Every row belongs to one group in each of 4 separate groupings. Each group adds its own fixed numbers to the row, and there is some noise. The rows also spread widely along 14 directions, which tell nothing about the answers.
In the rows, 128 means zero.
Known rows, each followed by its group in each grouping:
[144 112 134 135 108 146 154 114 137 148 137 114 155  98 142 105 150  96
 121  84 167 145 146 115 157]  W (0) Q_197 Q_998
[131 130 120 137 126 175 112 139 107 119 122 137 136 138 148 140 118 143
 131 129 147 135 129 121  92]  T (1) Q_273 Q_998
[108 146 135 160 165 150 109  90 123 109 130 132 150 140 142 131 119 142
 153 129 145 158 115 115 117]  X (1) Q_219 Q_552
[130 110 140 110 157 153 181  74 173 103 119 137 129  91 151 119  55 113
 128 118 162 178 140 120 150]  R (3) Q_197 Q_552
[154 146 114 158 172 107 158 157 125 102 127  98 186 143 164  93 146 130
 129 125  99 158  97 162 134]  W (4) Q_305 Q_512
[136 152 131 163 128 145 105 155 122 107 163 148 114 152 135 120 167 131
 129 118 155 118 137 110  90]  X (0) Q_273 Q_512
[109 179 123 147 140  74 101 135 116 108 158 151 111 111 104 139 141 102
 141 104 169 129 134  51 151]  B (2) Q_305 Q_512
[125 101 135 166 149 108 136  88 149 119 133 142 129 108  99 117 115 114
 112 109 115 148 148  74 131]  T (4) Q_219 Q_512
[ 82 174 118 110 120 129 143 128  68 155 166 134 152 138 192 140 137 168
 121 143 155 110 122 179 127]  B (3) Q_305 Q_512
[133 102 133 140 103 144 160 154  66 114 148 135 193 118 134 130 116 158
  80  78 130 143 140  94 130]  R (2) Q_273 Q_998
[141 110 180 108  90 104 160 153 186 100  81 121 105 133  91 148  72 173
 159 151 103 164 122 138 145]  T (3) Q_197 Q_552
[139  91 118 181 111 153  66 122  67 187 146 123 100 153 120  91 149  58
 143   8 165 163 138  39  87]  W (1) Q_197 Q_998
[128 151 106 120 182  60 148 114 127 110 175 129 133 114 176 129 139 134
 150 143 165 155 114 139 123]  X (1) Q_219 Q_512
[107 130  64  84 159 106 111 157 115 144 144 125  79 109 143 165  97 100
 171 177 129 150 106 127 107]  B (3) Q_197 Q_512
[162  98  93 124 103 172 104 157 137 193 110  95 114 137  94  92 120  91
 124 147  99 111 131 145 154]  R (1) Q_219 Q_512
[144  95 128 182 108 176 134 108 125 138 115  74 218 130 105  93 159 141
  80 147  70 119 139 129 178]  X (0) Q_197 Q_998
[120 123  93 119 133  73 119 142 124 151 178 118  88 150 102 110 129 130
 114 161 122 102 140 125 136]  R (3) Q_197 Q_512
[126 113 106 117 108 197 116 149 157 142 125 141 126 116  73 110 107 133
 152 127 127 108 111 156 149]  X (4) Q_219 Q_998
[134 173 155 163 126 193  80  79 157 138  91 102 119 153 129 113 124 100
 108 174 167 109 166 102 157]  W (1) Q_305 Q_552
[ 47 180 127 139 146  95 145 122 130 121 143 171 136 126 128 151 107 156
 162 116  90 146  96 137 145]  R (3) Q_197 Q_552
[133 141 152 132 119 133 123 100 157 114 120 119 146  76 115 154 148  99
 171 113 203 166 134  88 163]  X (0) Q_305 Q_998
[117 151 139 136 102  89 123 183  57 168 132  99 129 187 165 125 118 163
 123 130 101 127 117 156 126]  R (3) Q_219 Q_512
[ 78  87  95 144 156  70 113 133  62 114 178 132 146 114  95 190 129 158
 161 131  96 186  98  72  92]  X (0) Q_197 Q_512
[132 139 119 145 126  78 160  88 131 143 173 118 161  82 130 109 162  99
  47 151 154  96 196  96 199]  R (4) Q_273 Q_512
[133 125 124 120 109 144 104 139 151 128 142 135  96 130 119 146 149 122
 146 160 162 121 146 135 107]  X (4) Q_273 Q_552
[124 169 123 140 130 121  95 134 119 128 157  84 167 157 122 126 192 150
 164 184 168 111 106 159 152]  W (2) Q_273 Q_512
[132 159 115 134 126  73 130 177  44 137 159  98 133 179 182 113 113 169
  88 130 133 115 132 138 130]  X (1) Q_197 Q_998
[163 108 151 114  73 136 175 166 149 125 163 143 135 104 157 117 189 135
 121  85 151 132 154 151  99]  X (3) Q_197 Q_512
[134 140 137 155 130 135 102 182 125 115  71 134 111 142 141 157  87 119
 166 116  77 187  98 103  97]  X (1) Q_273 Q_998
[118 121  98 126 124 121 132 159 163 124 156 155 109  97  67 115 136 102
 142  92 127 125 125  92 140]  W (0) Q_197 Q_998
[103 174  85 133 144  74 140 171 179 134 138 147 117 114 104  92 138 102
 112 132  60  99 118 137 168]  W (3) Q_305 Q_998
[ 94 163 118 157 152 153 103 114 108 125 137 113 147 151 130 136 122 149
 150 166 119 132 102 139 142]  X (0) Q_197 Q_512
[149 112 115 135 134 118 133 138 165  96 151 119 145 123 102 119 163 126
 107 163 123 121 148 107 127]  W (2) Q_273 Q_552
[137 178 170 121  50  97 144 184 128 150 115  88 135 162 101  95 116 172
  90 145 131  78 153 155 216]  W (3) Q_197 Q_998
[117 116 130 178 123 111 107 103 130 163 136 127 129 156 123 100 158 119
 128 105  96 129 127 128 125]  X (4) Q_305 Q_998

New rows, each followed by its group in each grouping:
[ 52 170 150 167 103 127  91 100  31 166 176 149 151 185 155 143 145 199
 139  99 161 114 116 145 110]  X (1) Q_273 Q_998
[141 152  95 148 164 113 149 108 126 134 149  97 171 105 180 102 160  91
  77 157 125 126 154 122 159]  W (1) Q_197 Q_512
[142 178 134 153 140  70 100 149 180 142  94  95  95 172 157 128 159 105
 145 210  81 129 130 151 131]  W (1) Q_273 Q_552
[136 121 150 169 128 126 103  94 180 133 126 130 110 123  81 106 141  99
 162 112 141 146 129  91 151]  X (0) Q_219 Q_512
[ 74 125 154 142 122  30 157  92 142 122 176 166 132 120  98 138 140 172
 124 101 120 139 131  99 139]  W (2) Q_305 Q_998
[128  87 118 118 130 140 135 109  97 127 176 121 129 165 122 124 111 194
  78 182 138 113 150 145  84]  W (1) Q_305 Q_512
[164 121 123 116 121 111 128 166 115 115 124  79 137 135 141 127 132 126
 129 145 148 144 140 119 134]  T (3) Q_197 Q_552
[111 141 151 172 158 110 109 100 141 125 122 139  89 179 123 115  79 133
 160 118 108 157 103 105 122]  R (2) Q_197 Q_512
[ 98  49 119  99 116 128 148  80 170 130 115 133 137  45  60 184  89 114
 108 169  91 177 160  63 142]  W (3) Q_305 Q_552
[ 88 163 123 170 176 120 146 106  56  78 209 153 179 167 169 127 144 194
  87 123 148 115 129 112  88]  R (2) Q_197 Q_512
[125 161 161 132 102  81 156 182 103 106 129 146 126 141 130 120  93 150
 152  50 144 153 108 106 156]  B (2) Q_197 Q_552
[100 136 126 114 113 103 139 100 150 166 181 178  76 141 135 103 137 143
 131  93 170 104 140 154 105]  W (1) Q_305 Q_998
[121 151 137 159 131 157 134 124 103 123 141 129 156 156 113  74  97 145
 100  89 145 107 132 113 170]  B (0) Q_219 Q_552
[125 135 129 111 103 107 146 164 120 136 153 112 139 137 119 127 143 157
 128 141 140 115 132 160 151]  W (4) Q_197 Q_552
[127 162 101 120 127  89 143 181 147 141 147 141 133 101 144 109 160  84
 129  93 117 122 124 120 157]  W (2) Q_219 Q_552
[101  92  76 107 132 135 127 129  86 188 144 140  99  88 190 158 109  61
 117 102 115 166 144  97 104]  X (0) Q_197 Q_552
[136 124 108 115 114 105 132 160 134 133 148 138 115 113 140 133 134 118
 123 128 129 129 133 122 121]  X (2) Q_273 Q_998
[ 65 117 103 124 137 135 115  88  93 164 135 153 123  80 110 168  68 113
 143 113 124 170 118  82 152]  X (1) Q_197 Q_512
[131 149 164 158 139 110 121 112 168 123  94 134 107 145 168 133 121 103
 162 117 114 175 116 119 119]  X (2) Q_305 Q_552
[119 103 104 162 138 132  79 115  96 134 171 112 142 115 118 161 207 100
 167 130 153 157 127  76  86]  X (0) Q_197 Q_512
[182 111 119 121 106 129 106 197 154 117 129  91  89 175 121 126 160 138
 130 199 111 105 143 163  92]  X (4) Q_197 Q_552
[107 117 114 138 146 104 124  98 128 141 155 127 121 134 111  99 100 132
 132 114 135 137 122 119 143]  X (3) Q_219 Q_998
[144  90 117  79 114 101 151 125 125 126 145  88 164  63 118 170 145 129
 158 172 178 166 133 123 150]  B (3) Q_219 Q_512
[135 120  97 115 127 174 114 146 120 135 158 127 113 115 109 121 119 112
 146 121 173 127 124 118 135]  X (0) Q_197 Q_512
[132 160 126 155 125 121 149 114 157 144 138 115 146 115 163  87 156 101
  77 146 100 104 159 137 173]  X (3) Q_197 Q_512
[108 110 166 139  94 159 135 142 161 110 120 158 143 121  67 127 120 163
 176  79 109 159 107 124 126]  X (3) Q_219 Q_552
[136 131 100 107 142  99 164 183 113 117 141 150 117  90 169 116 101  82
 134  44 144 170 125  96 121]  T (3) Q_197 Q_552
[ 78 158 151 160 145 175 132  51  72 123 164 143 161 146 188 121  98 158
  89 105 182 127 148 110 136]  X (2) Q_197 Q_552
[144 133 155 165 125 108  87 132 155 125 118 133  62 179 101 106  96 121
 146 127 128 139 127  92 117]  X (2) Q_273 Q_512
[116 151 119 158 151 170 109  98 100  93 151 109 177 133 135 117 130 150
 101 156 166 121 140 107 137]  X (3) Q_273 Q_998
[121 139 176 129  92 108 151 144 128 106 139 128 148 148 108 142 127 201
 121 152 132 124 132 136 136]  W (2) Q_219 Q_512
[ 83 129 119 156 157  96 112  81  90 139 143 127 147 136 142 153 117 146
 132 144 127 160 121 101 114]  W (1) Q_273 Q_998
[102 148 100 119 130  83 137 124 200 160 132 138 106 109 101 131 147 123
 119 209  59  96 136 156 160]  W (1) Q_219 Q_512
[142 150 161 145  84 128 126 116 170 140 119 149 104 124 127 120 161 117
 118 117 152 106 164 110 129]  B (1) Q_305 Q_998
[135 124 115 142 170  96 168 102 141 121 111 107 160  89 148 115  80  93
  70 150  96 161 151 100 182]  W (4) Q_305 Q_512
[137 124 129 131 137 104  81  99 125 157 114  74  84 182 106 108  64 140
 138 198 153 131 131 132 169]  X (1) Q_273 Q_552
[146 173 136 130 119  64 130 163 142 141  98  99  94 126 160 116  97  87
 124 130 128 147 140 108 180]  X (3) Q_197 Q_998
[158 138 142 142 122 150 127 112 139 100 112  99 182  89 105 135 139 126
 122 152 177 143 149  90 175]  T (1) Q_273 Q_512
[ 99 134 117 131 137 129 119 124 161 139 127 154 119  85  95 144 123 103
 181 115 121 154 104 121 149]  X (4) Q_219 Q_512
[112 130 102 133 159 114 138 120 121 119 159 144 124 108 123 110 106 110
 149  87 145 154 114 101 131]  B (3) Q_197 Q_512
[113 167 137 165 149  70  91 117 134 113 164 133  80 194  82 102 112 167
 108 176 137  96 142 100 131]  W (1) Q_273 Q_512
[136 148 139 119 104 165 139 145 128 164  98 118 124 144 179 128 106 127
 127 144 131 121 133 179 136]  R (4) Q_219 Q_998
[ 91 114 134 118 121 149 103 121 107 138 124 137 124 123 113 172  91 147
 177 126 137 166 104 110 118]  X (2) Q_219 Q_552
[118 116 138 154 123  90 150 130 112 124 140 126 155 157 127 120 125 177
  87 154  59 119 127 134 127]  B (2) Q_305 Q_512
[175  80 110 107 123 140 165 152 170 136 111 109 124  80 149 117 119  69
 120 119 112 176 141 116 125]  W (3) Q_197 Q_512
[ 77 162 152 160 111 146  93  96 122 161 130 157 104 150 109 135 113 142
 138 126 135 124 134 110 133]  W (1) Q_273 Q_512
[135 162 151 200 139 169 103 115 134 126 108 131 132 163 108  64 111 101
 135  66 131 132 115  91 158]  B (0) Q_305 Q_512
[109 130 134 137 122 139 116 121  92 128 146 145 119 126 135 144 116 132
 126 109 155 144 139  90 101]  B (3) Q_305 Q_512
[163 112 179 142  85  95 101  52  93 170 135  54 119 149 137 117 130 120
  96 157 235 129 199  73 181]  B (1) Q_197 Q_552
[151 146 124 143 122 108 142 156 195 106 117 132 126 122 123 108 167 115
 138 146  97 119 129 140 130]  B (3) Q_273 Q_998
[105 145 123 139 134 107  84 139 146 136 133 156  38 177 105 131  82 142
 108 175  95 100 152 104  97]  X (1) Q_219 Q_552
[113 174 149 157 120 166 119 173 104  92 127 158 154 133 122 140 123 143
 144  81 143 147 112  91 120]  W (2) Q_273 Q_512
[122 161 136 112 120  97 110 121 143 113 148 111 104 110  95 143 127 120
 144 150 211 127 153  82 161]  W (3) Q_197 Q_998
[140 103 158 145  80 117 147 164 102 103 142 103 198 131  87 137 164 183
  71 141 104 116 161  91 144]  W (2) Q_219 Q_552
[116 136  92 129 136 122  96 151 130 141 137 153  97 121 144 152 165  90
 164 121 119 141 119 112  77]  B (1) Q_305 Q_552
[114 143 103 103 142 157 189 180 111 107 133 149 178 103 167 126  92 148
 112 107 111 147 108 173 140]  W (4) Q_273 Q_552
[119 120 153 111  87 116 134 144 143 133 131 143  99 121 117 147 110 144
 135 129 142 142 146 122 125]  X (3) Q_273 Q_552
[ 96 146 127 169 133 104 119  82  90 159 132 121 142 131 164 143 135 124
  99 148  99 134 151  96 137]  B (1) Q_197 Q_512
[ 92 200  79 147 159 113 115 157 157 142 137 158  99 135 164 112 131  99
 118 156  77  94 117 152 140]  X (0) Q_273 Q_998
[105  90 108 130 146 129 141  68 140 134 125 132 132  93 132 145  87 118
  98 167 107 150 151  98 129]  B (3) Q_273 Q_998
[ 82 143 122 128 135 160 145  84 183 130 158 191 120  79 121 120 133 110
 142  94 136 133 126 131 130]  X (3) Q_305 Q_512
[ 76 170 131 118 109 150 132 184  96  97 154 163 144 155  74 121  71 215
 119 117 115  98 107 138 151]  X (3) Q_219 Q_552
[135 158 113 128 107 121 116 169 126 150 128  88 153 139 128 110 168 123
 123 156 120 103 128 146 157]  W (3) Q_219 Q_998
[121  66 125 127  72  85 118 135  55 227 130  88 117 129 143 146 114 117
  80 135  89 141 165 102 145]  X (0) Q_219 Q_512
[114 134 142 129 130 141  91 124  58 114 144  94 118 188  79 118  26 203
 100 167 172 122 131 103 156]  X (3) Q_305 Q_512
[113 132 130 114 106 119 120 130 124 146 145 139 110 131 101 128 111 147
 140 128 155 116 136 121 142]  B (1) Q_219 Q_552
[ 91  88 110 126 130 131 117 123  76 151 165 164 107 127 132 138 111 124
 157  56 140 168 118  91  68]  B (3) Q_219 Q_552
[103 151  58  91 163 107  92 158  89 157 145 123  92 122 162 161 101 109
 159 170 141 134 105 137 112]  X (1) Q_219 Q_998
[ 90 181 149 130 106 118 148 142 188 144 112 178 106 116 100 120 100 138
 155 113  98 127 108 152 173]  W (1) Q_273 Q_512
[165  82 142 131 112 178 132 111 210  91 110 119 143  75  59 141 133 113
 149 158 130 158 136  90 147]  X (2) Q_197 Q_512
[145  96 128 131  93  81 145 125 136 154 160 121 147 105 115 106 181 119
 121  88 151 118 149 109 146]  T (2) Q_219 Q_998
[130 172  83  83 109  98 106 192  92 146 195  97 108 157 135 111 160 152
  91 193 178  48 158 164 148]  X (3) Q_219 Q_552
[112 109 162 146  91 165 148  94 125 141 123 130 143 147 114 115  97 173
 121 112 133 125 133 138 150]  B (0) Q_197 Q_998
[100 175 131 126 147 131 122 109 133  84 152 137 125 128 111 133 102 150
 143 146 185 121 131 105 149]  B (3) Q_197 Q_552
[100 136  95  88 141 126 171 110 114 174 151 109 162 105 196 120 118 119
 143 126 151 143 104 192 172]  W (2) Q_197 Q_552
[103 141  77 128 149  38 144 193  98 128 202 138 134 144 125 102 169 152
 147 104  83 125  89 157 120]  X (3) Q_197 Q_512
[160 125 115 125 124  77 122 185 132 111 164 117  94 148 108 111 146 127
 139 125 150 122 136 124 123]  X (4) Q_197 Q_552
[103 107 123 132 138 118 144 102 137 133 128 142 130 108 101 109  77 121
 133  96 116 154 124 100 154]  B (3) Q_219 Q_552
[140 124 120 162 120 115 109 132 120 143 145 105 161 119  98 117 176 104
 105 135 112 113 147  82 155]  R (2) Q_219 Q_512
[110  67  72 119 184 138 108  96  78 141 150 120 112 150 146 144  75 139
 151 151 129 166 100 134  66]  B (4) Q_305 Q_998
[149 130 101 186 162 100  55 137 112 141 113  91 102 182 112 114 144  95
 137 170  78 136 120  83  99]  B (1) Q_305 Q_512
[144 102 137 108  88 109 158 154 164 144 124 147 116 112 121 122 134 136
 149 104 125 141 130 152 131]  T (1) Q_273 Q_552
[ 87 136 132 118 127 104 131 106 147 129 146 153 108 136  56 130  67 172
 124 162 121 110 123 121 177]  R (2) Q_305 Q_512
[105 149 149 161 122 135 136 122  91 125 116 137 170 103 142 137  89 124
 113  87 127 166 127  78 171]  X (2) Q_273 Q_512
[121  90 206 184  90 158 140  54 190 122 106 145 156  96 100 133 166 113
 122  86 120 172 173  62 119]  W (3) Q_219 Q_552
[100 113 147 120 101 140 139 103 186 125 171 183  81 156  62 100 111 186
 147 124 147  96 128 158 112]  R (3) Q_273 Q_998
[120 134 142 134 109 116 129 108 169 151 130 169  72 120 111 103  95 102
 122  90 143 113 148  91 146]  B (2) Q_219 Q_998
